Every row belongs to one group in each of 4 separate groupings. Each group adds its own fixed numbers to the row, and there is some noise. The rows also spread widely along 13 directions, which tell nothing about the answers.
Some rows, each with its group in each grouping after it:
[ -1  11  11   9  -6 -14   4  11  -7   4  -5 -32   6  17   1 -12  10   5
  -9 -12   2   0 -15   7  14  -8  12  14   2  15]	(3) z382 sizi fogup
[-26  61   0  33  52 -28   4  14  19 -27 -15   1  -9  42 -10  -1 -29   2
  14  36  30 -41 -12  11  64  -2  14  33 -11  61]	(2) z150 nunol pevus
[-16   6   9   3  -3  14  -2 -39  -3  49 -30  40 -21  26  17 -23  69  37
  35  -1 -11   8  15  -3  30  21 -11 -55 -25  31]	(1) z368 nemir Bafen
[-30  11  -9 -15  20   4  -8   9  30  48 -28  -1 -16  41  33  33 -27 -10
  -5  19   9 -13 -36  12  29  20 -18  25  57   4]	(2) z368 sizi Bafen
[  2  -5  15  54   9 -17  24 -35  26 -68  -2   1   8  21 -56  12 -21 -17
   8  19  -5 -41  13   0  18   7   5 -24  -8   4]	(0) z150 nemir pevus
[  4  33  -1 -33  34  48  38   4  12   5   8  20  13  24  25  42  26  18
  16  -5  12 -41  35   6   1   6 -36 -52  25 -13]	(1) z382 nunol fogup
[ 12  -6 -15  -6  -9 -10   4  -4   1  20  19 -50  35  20 -29  22  23  37
 -14 -48  -1  -3 -29 -10  13   9  16  23  27  17]	(3) z59 nunol fogup
[-23  25 -22   9  25   6  54  14  -6 -37  11 -41   6  43 -33 -11  28  -2
  14  -2  24 -19 -30  -3 -37 -19  27  18  -2  29]	(4) z59 nemir pevus
[ 13  -3  17  16 -13  26  16 -45 -21   5  11 -24   3  23  -6  56  20  34
  -4 -33  -7  -6   3 -17  14  -9 -13   1  13  12]	(0) z59 nunol pevus
[  1  21 -22   7   8  17  21   1   7  10  20 -11  22  27   7  55  -7  35
 -10 -24 -11 -33  -8 -15  22   1  -5  37  16  22]	(4) z382 nunol fogup
[ -2  -2  37  12  10   6  30  -6  17  35 -34  23  11  -2  25  -8  24  -4
  18 -20  -8   2  17 -12   4  12  -8 -17 -24   1]	(4) z150 nunol Bafen
[-11   8  35 -22  19   5  21  32  10  16  -1  31  13   3  18 -40  32 -25
  47 -19  34  -9 -12   3   0   0 -15 -16   9 -17]	(0) z59 nunol fogup
[-13  17  -2  -7   5   3  21 -29  25 -17  10 -26   9  28 -37  56  13   1
  15  14 -11 -30  -6  15  10  15   5 -44  37 -10]	(0) z382 nunol Bafen
[-12  22   1 -12  18  13  27  18   5  18   2  22   4  16  31  -1  15   3
  27  -9   9 -37  -3   1  18  -2 -24  22   6  23]	(3) z150 nunol fogup
[-26   1  -6   7  18   2   2   1  25  26  -8 -15   1  27   2 -24  35   6
  15 -11  -8  43 -16  -6 -25  -7  -1 -51  -6 -14]	(0) z150 nemir pevus
[ 10   1 -16 -24  11  35  -1  25  10  10   9 -17  -6  27  37  32 -39   4
 -38  -8  16 -15   7  16  -9   4 -40  22  62 -17]	(1) z382 sizi Bafen
[ 32 -12  35  12   4   8   4 -21 -27   8 -28   0  -2  11   4 -43  39  39
 -21 -31  34  21  29  -6  10  15   1 -15 -20  24]	(2) z382 sizi pevus
[  2  25  10  17   3  -2   3 -16  -6  -5 -41  -3 -26   6   9  -7   3  -5
 -24  14 -14 -16  38  22  29  12  -9 -10 -18  27]	(4) z150 nunol Bafen
[-13  51  -4 -18  46  22  39 -13  23  19 -33 -41  -5  33   3  48  32  27
 -19  -1   1   2  21  18  -6  23   0 -65  17   2]	(0) z368 nunol Bafen
[ 15 -23  -8 -11 -28 -15 -24  -6  11  57  -6   0  40  -7  14  -6  39  56
 -19 -50 -36   5  17  -8  30  49  18   8  -4  21]	(3) z382 sizi Bafen
[-11 -50 -11  -1 -32 -28  -8  17   8  46 -11  -2  17   2  -7 -76  40  -6
   5 -28 -16  18 -32  -2 -10  15  15  21  -4   3]	(3) z368 sizi fogup
[-12  13   6  -9   5  19  20  16  -4  22   2   4  10  12  35  17  10  -6
  17 -20   0 -17  -2  -9   3 -14 -19  26   2  11]	(4) z150 nunol pevus
[ 24  24  24 -16  27   1  14  27  -3  -2 -22 -26  10   2  10 -48  32  11
 -21 -31  36  11  29  19  -6   7   1 -34  -8   2]	(3) z150 sizi fogup
[-12  -3   8  34  12  36  58 -18   9   8 -17   8  13  28  27  48  -3  13
   0  -9 -18 -20   9 -25 -15  -5  -9  13  -9  11]	(4) z382 sizi pevus
[ 15  23  24  46  22  27  31 -33   5  -9   0  15   3  27  13  34  -1  43
  -3 -28   7 -17  19 -27  28  -1 -22  -8 -11  21]	(0) z368 nemir fogup
[ -3  39  64  13 -14 -14  26  -8 -57 -21 -18  -4 -30  17  -8 -44  45 -22
  40  -1  47 -18 -17  14  43 -31   6  23 -27  44]	(4) z368 nunol fogup
[-12 -10   8  -4 -15  -3   6 -15  15  27   3  -9  31  24  -1  27  30   3
  34 -17 -20  -9 -13 -10  15   7  -1 -27   9  -7]	(3) z368 sizi pevus
[  1 -18 -13  45  15  15  -5 -45  23  12   7  17 -12  39 -19   0   0  29
   5  -8   4  20 -15 -20  14   2 -29 -30   7   7]	(0) z59 nunol fogup
[  7  -7  26  22 -15   5  69  -2 -34  29 -40 -35  16   2  10 -30  59  30
 -24 -50 -11  16  -2 -19 -25  -7  38  37 -41  39]	(4) z368 sizi fogup
[  5  22  24  26   0  -4 -25  33   6  -6  17  -2  12   4  20 -53   4  -2
   2 -25   4  26   7  -9  21 -26  -6 -12 -30  -3]	(0) z368 sizi fogup
[-13   0  33  32  -3 -13 -16   6  20   4  -2 -18   4  18   5   0 -18 -36
  11  -6  -5  28 -19  -7  17 -21 -13 -17   0 -31]	(0) z368 nunol pevus

New rows, each followed by its group in each grouping:
[ 26  37  41  44   4   4   4   8 -13  -7   6   1  16  10  29  10 -13  27
 -11 -36   4 -15  25 -21  58 -20 -13  30 -32  30]	(1) z368 nunol fogup
[-12  -6  -9  34  28  15  -5   1  23  37   5  41 -18  32  28 -40  -3  20
  10 -13  22  32 -21 -20   3  -7 -36   3  -5   8]	(0) z382 nunol fogup
[  2  22  28 -24   8  11  38  17 -11  16  -8 -42   7  13  13  17  27   2
  -8 -37  23  -1 -16   7  -9  -8   2   9  28  -8]	(0) z368 nunol fogup
[ -1  -5  11   0 -17  33  15 -32  -9 -14  -9 -35 -28  31  -3  50 -12 -26
 -22  14  -5 -13  -7  20  -4 -16 -39 -24  55 -30]	(0) z368 sizi fogup
[-15  -9   4  49  -1  -1   3 -42  14   6 -33   0 -16  38  -8  27 -20  -2
  -2  21 -16  -5  -9  -3  28  -1 -10  -2  -3  22]	(4) z150 sizi pevus
[-23  22  -7  23  15  -9  30 -19  17  40 -31 -41   4  40   0  44  14  23
  -7  -6 -25   3 -28  -7  19   1  11  -3   4  24]	(3) z368 nunol fogup
[  8   3  22  26   8 -27  -2  30  22  -4 -25 -45  23   1 -12 -31  -8 -34
 -30 -22  -6  35  -2  -2  -8  -7  17 -22 -12 -31]	(4) z59 nunol fogup
[ 27   8  42  26   1  13  22 -13 -23 -37  -6   6  -8   4   0 -45  22  -5
   4  -9  22 -13  37   5   8 -18 -20 -29 -30  14]	(3) z150 sizi fogup
[ -2   5  26 -14  -3  -8  12   7  -4  22 -31 -46  10   4   3 -11  37   5
 -12 -24  -4  23   0  14  -9   1  26 -20  -1   0]	(0) z150 sizi pevus
[  1  14  28  41   8  -7  -9 -28  13 -28   4 -22 -10  42 -31  18 -26  -9
  12   9  25   7 -34   2  35 -22  -8 -26  24  -2]	(0) z59 sizi fogup
[ -4 -21  -2 -19 -19  24  12 -14  -7  24 -18   8 -18   7  13 -18  41 -12
  -3   2 -22 -10  24  15 -14  14 -28 -31  10 -11]	(1) z368 nunol Bafen
[ 29 -46 -23  35   1   4   3 -15   5   7   4  -1  17  14 -16 -32   5  32
 -34 -44   4  21  12 -23 -19  19  -8  13 -15   7]	(4) z382 nunol pevus
[  8 -34  24  26 -17  10   9 -25   0  17   5  25  11  10   1 -44  43  14
  35 -30   1  14   4 -24  -2   4 -10 -19 -24  12]	(3) z59 sizi Bafen
[-18 -18  -8 -17 -17 -13   9   8  20  13 -15 -50  35  13 -21  36   7 -24
  -7 -10 -32 -12 -23   7 -10  13  27   2  33 -21]	(4) z59 sizi pevus
[  1   4  -2   2  27  -7  10  -6  32   3  -6  11  17  21 -30 -46  44  16
  26  -8  19   7  15   4   2  28   4 -73 -19   6]	(1) z368 nunol Bafen
[ -1   2  11  27  -6  -6 -32 -18  -1  20 -20  38 -25   8   9 -33   9   9
   5   2  -9  -2   9   3  57   8 -22   2 -12  25]	(0) z59 nunol fogup
[ -4  -8  43  32 -11  12  65 -30 -21 -10 -34 -32 -10  12  -1  21  20 -17
  -9 -10 -13  -8   7  -6 -19 -19   3   8 -11   1]	(0) z368 nunol pevus
[-11   1 -44 -16  -1  24  16  13  20  -9  57 -46  28  37 -27  26  16 -11
  12 -19  -5  -2 -35  -7 -38 -24 -16 -27  38 -35]	(4) z368 nunol fogup
[ 25 -18  35 -14 -14  19  32 -12 -32  -8   1   4   2   6  -5  -9  28  13
   2 -36  40 -34   0   4   5   5  -9  32  31  14]	(0) z59 sizi fogup
[ 22 -20  29 -26 -23 -37 -23  10   2  -4 -20 -53  26   1 -53 -39  30 -16
 -13 -22  16  19 -11  28   9  15  31 -47  27 -28]	(1) z59 sizi fogup
[-24   2 -18  39  -8   6   3 -11  35 -21   0 -42  -6  21 -13  12 -10 -29
 -23  25 -58  18  11   5 -24 -18  -1 -58  -3 -30]	(0) z368 sizi Bafen
[ -4   8 -18  -8  -7  -4 -33   5   6  23  -6 -22  -9  12   1 -33  31  16
 -22 -15 -11  31   4  12   5  18   0 -30   4   0]	(0) z368 nemir Bafen
[ 16 -14  21   4  -9 -10  29  -5 -17 -15  -3 -24  15  -5 -27 -30  38   9
  -5 -32   6  -7  13   4  -9   1  19   6 -14  12]	(0) z150 nunol pevus
[-21 -10  16   0 -21  25  39 -32 -28  28 -10 -20 -14  31  10  21  47  11
  19 -13  -7   3 -25  -6 -13 -20  -3  10  10  19]	(0) z368 sizi pevus
[-15  20 -21   2 -15  10   4   7  20   8  38 -33  36  16  -2  30  31   6
  15 -21 -45   2  -2 -16  -2 -13   5 -29  -8 -11]	(4) z368 nunol Bafen
[ 16  55  36   9  32  27  26  -3  11 -12 -13   2  11   3  30  42   5  21
 -10 -20  -5 -25  60  -2  28  11 -15 -33 -11   6]	(0) z59 nunol Bafen
[-17  24 -42 -27 -14   4   6  26 -15  39  15 -67  16  10  13  12  50  50
 -32 -38 -48  12 -19   0 -12 -12  35  33   5  31]	(0) z150 nemir fogup
[-23  -1   7  45  16  -2   1   1  22   3 -29  16 -22  24  27 -23 -24 -27
   4  20 -14   9   4  -4   3 -12 -29 -10 -19  -3]	(3) z150 nemir pevus
[ 29  37  19 -20  10  24  -5   5  14 -34  21 -17  24  -4   6  29  10 -11
  -4 -15  -6 -25  66  14  13   9 -33 -77  11 -37]	(3) z59 nunol Bafen
[-14   3  63 -14  10 -27  38  15  -5  23 -67   1 -16   3   8 -31  14 -40
  10   0  42 -18 -27  28  20  18   9  29  21   4]	(0) z368 nunol fogup
[ 21  -7 -15  -2 -13 -14 -12   7  -8  10 -12 -28  10  -2  -5  -7   1  15
 -48 -27 -18 -20  15  13  26  24   0  38  13  17]	(3) z59 nunol fogup
[  3  10  21  10  -4  19  -4 -21  -4  34 -15 -16 -12  15  31  18  12  31
 -16 -21 -10  22   7   0  17  -3 -12  -8   4  15]	(0) z150 sizi Bafen
[-35  15 -24   8  17  14  19  27  16  -6  -3   6 -21  17  11 -29   2 -39
   3  27 -18 -14  -3  10 -19 -19 -18  -1   1  -7]	(0) z59 nunol fogup
[-19   3 -24  33  -8  -3  -1  -1  20 -11  18 -10   3  12 -12  -8  -1  -7
  -3  10 -52  -5   3  -6   7 -22  -2  -8 -18   5]	(0) z150 nunol fogup
[-37  22  -1 -40 -12  19 -18  12   5  59  16   4  -4  28  42  22  40 -11
  54  -3 -17   3 -33   1  12 -21 -33 -33  31 -18]	(3) z150 nemir fogup
[ -4 -13 -19  27   7   6  -3 -25  12  30   7 -10  -6  32  -6 -20  29  25
   7 -16  -8  35 -16 -14  -5 -12 -19 -37 -12   8]	(3) z150 nunol fogup
[ 17 -32  43  29  -3  29  69 -48 -13  -7 -32  22  -7  17  -5   3  17  -2
  12 -14  21 -27   2 -11 -13  -2 -19   2   1  12]	(4) z150 sizi fogup
[ 42 -44  10 -31 -53 -44 -77  45  15   7  33 -28  80 -42 -24 -47  19  -9
 -17 -74 -25  21  16  -4  14  27  21 -12   6 -51]	(4) z150 nemir pevus
[ -5 -11  -1  18  -7  -4   0  -3  16 -37   1  27  12  -3 -19 -26  14 -20
  12  11 -31 -38  37   1   7  17   0 -26 -17  -6]	(0) z59 nemir pevus
[-12 -39  35 -18 -27  18  30   1 -10  33  11 -34  16  15  11  -2  46 -42
  39 -35   4  36 -40 -16 -53 -33 -19 -20  26 -53]	(3) z59 nunol pevus
[ -3  66  -7 -23  -1   2 -34  30   7  12  36 -15  38  14  19  22  31  34
  21 -28 -12 -13  16   1  55   5  11 -20 -10  25]	(4) z368 sizi Bafen
[-14  -7  18   1 -27 -36  -9  -1   3  21 -12 -18  16   4 -12 -13  24  -3
  14  -6 -23  -6 -27  -1  32  10  34  22   3  16]	(2) z150 nemir Bafen
[-21  27  20  11   5 -23  10  23  28   5 -10 -35  29  18  -4   8   6 -12
   4  -1 -18  -2 -15  -3  21  -1  34  -8  -4   2]	(2) z368 sizi Bafen
